The rows come from 5 hidden closed curves, with some noise, and rows from the same curve form a group. Each curve winds through 4 dimensions. The rows are also pushed far along 3 directions, which tell nothing about the answers.
In the rows, 128 means zero.
Some rows, each with its group after it:
[ 95 132 158  93 159 152 111 133 184 155  76 134  98 134]  H
[ 89 110 149  99 150 132  91 146  80 152 162  94  96 135]  D
[145 131 150 141 113 133  95 159 124 119 177  91 108 106]  W
[153 139 156 198  76 107 115 121 146  83 170 124 149 173]  D
[152 120 105 173  92 103 126 126  81  75 192 142 174 122]  J
[111  89 185 105 114 112  93 144 143 143 148  98  87 157]  W
[177 109 112 136  83 124 119 116 131  98 136 115 135 117]  J
[160 113 109 148 106  95 146 122  98 107 147 140 171 118]  H
[108 104 157  73 178 138  85 160  84 192 156  69 116 114]  E
[ 83 155 147 146 137 123 116 115 169 115  96 160 137 154]  H
[ 94 120 129  91 169 122 116 126 112 150  80 143 141 115]  H
[150 116 186 177  65 135  78 130 176  73 159 112  89 181]  J
[132  99 120  69 175 168  95 155  69 177 159  81 123  94]  W
[154 150  89 170  74 145 148  99 151  68 129 146 108 134]  D
[158 118  91  82 149 123 157 125 118 166  80 120 141  76]  J
[ 89 148  99  96 184 105 177 115 128 170  66 170 167 108]  H
[166 119 183 184  85 109 109 152 147  98 174 118 122 151]  J
[133 142 124 108 143 147 137 115 161 155  81 117 123 128]  W
[ 96 157 151 135 151 110 150 108 151 157  67 137 125 165]  D
[ 90 143 165 130 137 100 126 115 146 151  90 120 109 170]  D
[ 70 114 170 104 145 139  99 130 134 156 147 112  99 190]  W
[126 117  81 131 125 110 155 124  93  99 149 176 167 101]  E
[143 142 117 177  92 121 154 103 167  68  89 188 132 143]  J
[123 154 137 169 100 115 131 114 161 108 147 130 147 164]  E
[ 74 163 176 165 122 115 110 130 171 119 143 134 115 186]  E
[113 104 164 110 143 135  88 139 110 138 119 112 102 141]  H
[209 130  59 151  91 114 179 116 112  98 137 143 179  69]  J
[149 126 114 133 122 137  98 150  84 109 172 102 126  85]  E
[ 70 137 193 119 136  94 101 123 165 159  92 108  96 182]  D
[142 130  85 101 162 144 141 120  98 159 114 116 166  99]  W
[ 94 166 155 110 163 130 119 127 171 170  55 107  94 128]  E
[127  91  54  73 148 144 154 126  60 135 150 147 143  79]  W
[103 155 123 124 154 109 182 105 144 157  58 158 123 148]  H
[140 118  68 124  93 125 125 120 111  81 165 141 145  82]  D
[171 105  75 117 106 143 151 121 118 101 147 149 145  91]  E
[155  75 113  77 151  99 135 131  74 151  85 141 155  81]  J
[127 137 157 180  77 100 115 121 155  90 168 124 129 173]  W
[135 131 123 119 115 118 129 113 176 122  93 139 134 115]  D
[109 138 146 106 154 130 156 135 167 172 102 133 113 139]  H
[178 128 105 154  92 122 172 119 144 106 130 141 135 125]  H
[136 124 128 107 134 120 132 123 159 142  86 133 144 111]  D
[174  83 130 126  89 139 105 141 112 109 203 100 135 123]  E
[112 132 160 168  75 113  82 105 156  84 155 112 122 189]  J
[ 79 188 139 136 162 143 135 134 172 150  93 130 102 130]  W
[ 97 129 170 106 157 146  79 158 118 164 156  79  97 137]  E

New rows. What belongs after each?
[174 102 124 130 103 111 139 136 131 123 159 128 159 108]  H
[123 107 177  91 154 135 103 142 134 176  97  93  95 140]  D
[116 147  82 134 137 124 158 118 111 119 136 157 162 108]  E
[110  95 170  88 157 107  92 138 118 165  95 113 128 130]  H
[107 152 168 160 118 122 141 115 167 131 101 131  87 189]  H
[134 113 165 147 102 115  96 140 127 125 190  93 139 160]  E
[121 123 108  76 163 162 138 118 130 171  86 120 120 120]  W
[161 109 135 153  80 133 105 139 138  73 168 132 110 116]  E
[114 124 121  87 171 107 133 137  94 186 118 100 148 104]  J
[115 106 115  86 150  98 145 122 101 162 109 132 147 114]  W
[ 69 162 175 142 152 114 146 122 169 159  88 140 102 189]  H
[ 86 163 128 137 140 139 126 118 188 114 100 171 143 136]  H
[157  98 194 182  67 115  78 139 146  68 174 124 109 172]  J
[115 135 114 117 133 150 140 126 154 117 106 157 104 116]  E
[131 123 141 114 146 130  98 165  89 148 169  88 120  88]  W
[138  84 191 147  85 108  69 160 123  90 196 114 104 144]  E
[111 137 137 147 124 126 112 136 119 121 177 118 138 142]  E
[138  83 120 107  99 125  74 150  84 100 216  96 127  93]  D
[111 126 118 125 140 134 107 130 112 111 139 147 146 114]  H
[107 156  99 131 140 153 140 117 172 110 101 173 139 114]  H
[ 65 137 148  77 177 147 144 125 181 176  59 153  88 148]  E
[ 80 138 160 107 185 148 112 146 113 178 119 119 115 148]  D
[131 125 134 145 118 132 133 123 116 115 126 129 106 149]  H
[137 138  55 144  95 155 169  94 135  77 140 173 138 130]  W
[174 100  74 120 118  87 162 110  77 111 105 159 190  79]  J
[143 130  83 143 109 114 152 121 122  78 115 180 143  82]  E
[134  93 166  91 142 113 105 156 136 164 145 108 141 118]  H
[127  96 179  90 149 120 119 157 131 185 136  92 105 138]  H
[101 144 153 145 128 119 129 116 132 134 110 119  99 172]  D
[104 156 162 114 149 130 129 129 184 164  68 113  93 136]  W
[163  85 132 119 113 101 108 134  96 120 144 120 161 108]  H
[139 128 130 138 101 145 133 121 171 112 140 131 117 148]  E
[ 53 163 160 103 186 149 141 133 175 180  79 143  86 159]  H
[137 115 127 117 107 122  96 122 115 132 160  82 132 132]  J
[154 107  89 138 112 142 105 141  86  79 196 144 168  87]  H
[124 120 120 111 168 137 134 140  67 158 135 120 139 120]  D
[129 146 112 169  82 118 172  95 197  80 117 185 143 165]  E
[114 124 105 114 150  94 147 113  91 139 103 148 167 113]  J
[132 105  94  97 128 140 120 131  82 124 146 115 110  93]  D
[ 92 146 119  91 172 119 165 107 158 184  59 142 142 134]  E
[130 131  67  95 158 116 175 102  99 155  85 149 179  97]  W
[130 138  58 117 125 134 146  99 108 112 118 137 155 101]  J
[197 117  89 148  86 141 130 119 116  93 164 114 157 103]  W
[204  95  85 139  85 128 150 127  75  92 164 126 142  95]  H
[117 133  66 105 135 154 165 116 124 119 117 161 120  99]  W
[122 167 170 174 107 152 100 120 193 119 134 101 110 187]  W
[140 100 117  65 162 117 136 125 121 175  73 123 144  84]  D
[114 147 165 121 136 143 125 127 192 148  75 121  82 150]  J
[133 123 179 150  97 149  94 134 172 109 131 111  77 168]  H
[123  94 112  99 129 123  92 125  71 127 158 105 144 117]  J
[149 155 104 192  97 133 154 110 116  84 149 145 144 153]  D
[128 193 102 165 119 112 194  91 201 123  54 165 142 136]  J
[139 105 131  87 150 137 145 136 118 167  99 117 103 114]  H
[108 155 186 187  88 153 105 141 203  96 179 122  83 197]  H
[130 122  83 108 128 164 145 112 126 122 130 140 121 121]  W
[ 61 112 154  77 182 139 101 146  95 182 146 110 109 148]  W
[154  89 127 141  81 133  67 135  73  82 228  87 137 132]  J
[111 112 163  80 165 145 112 138 130 181  82  99  84 134]  D
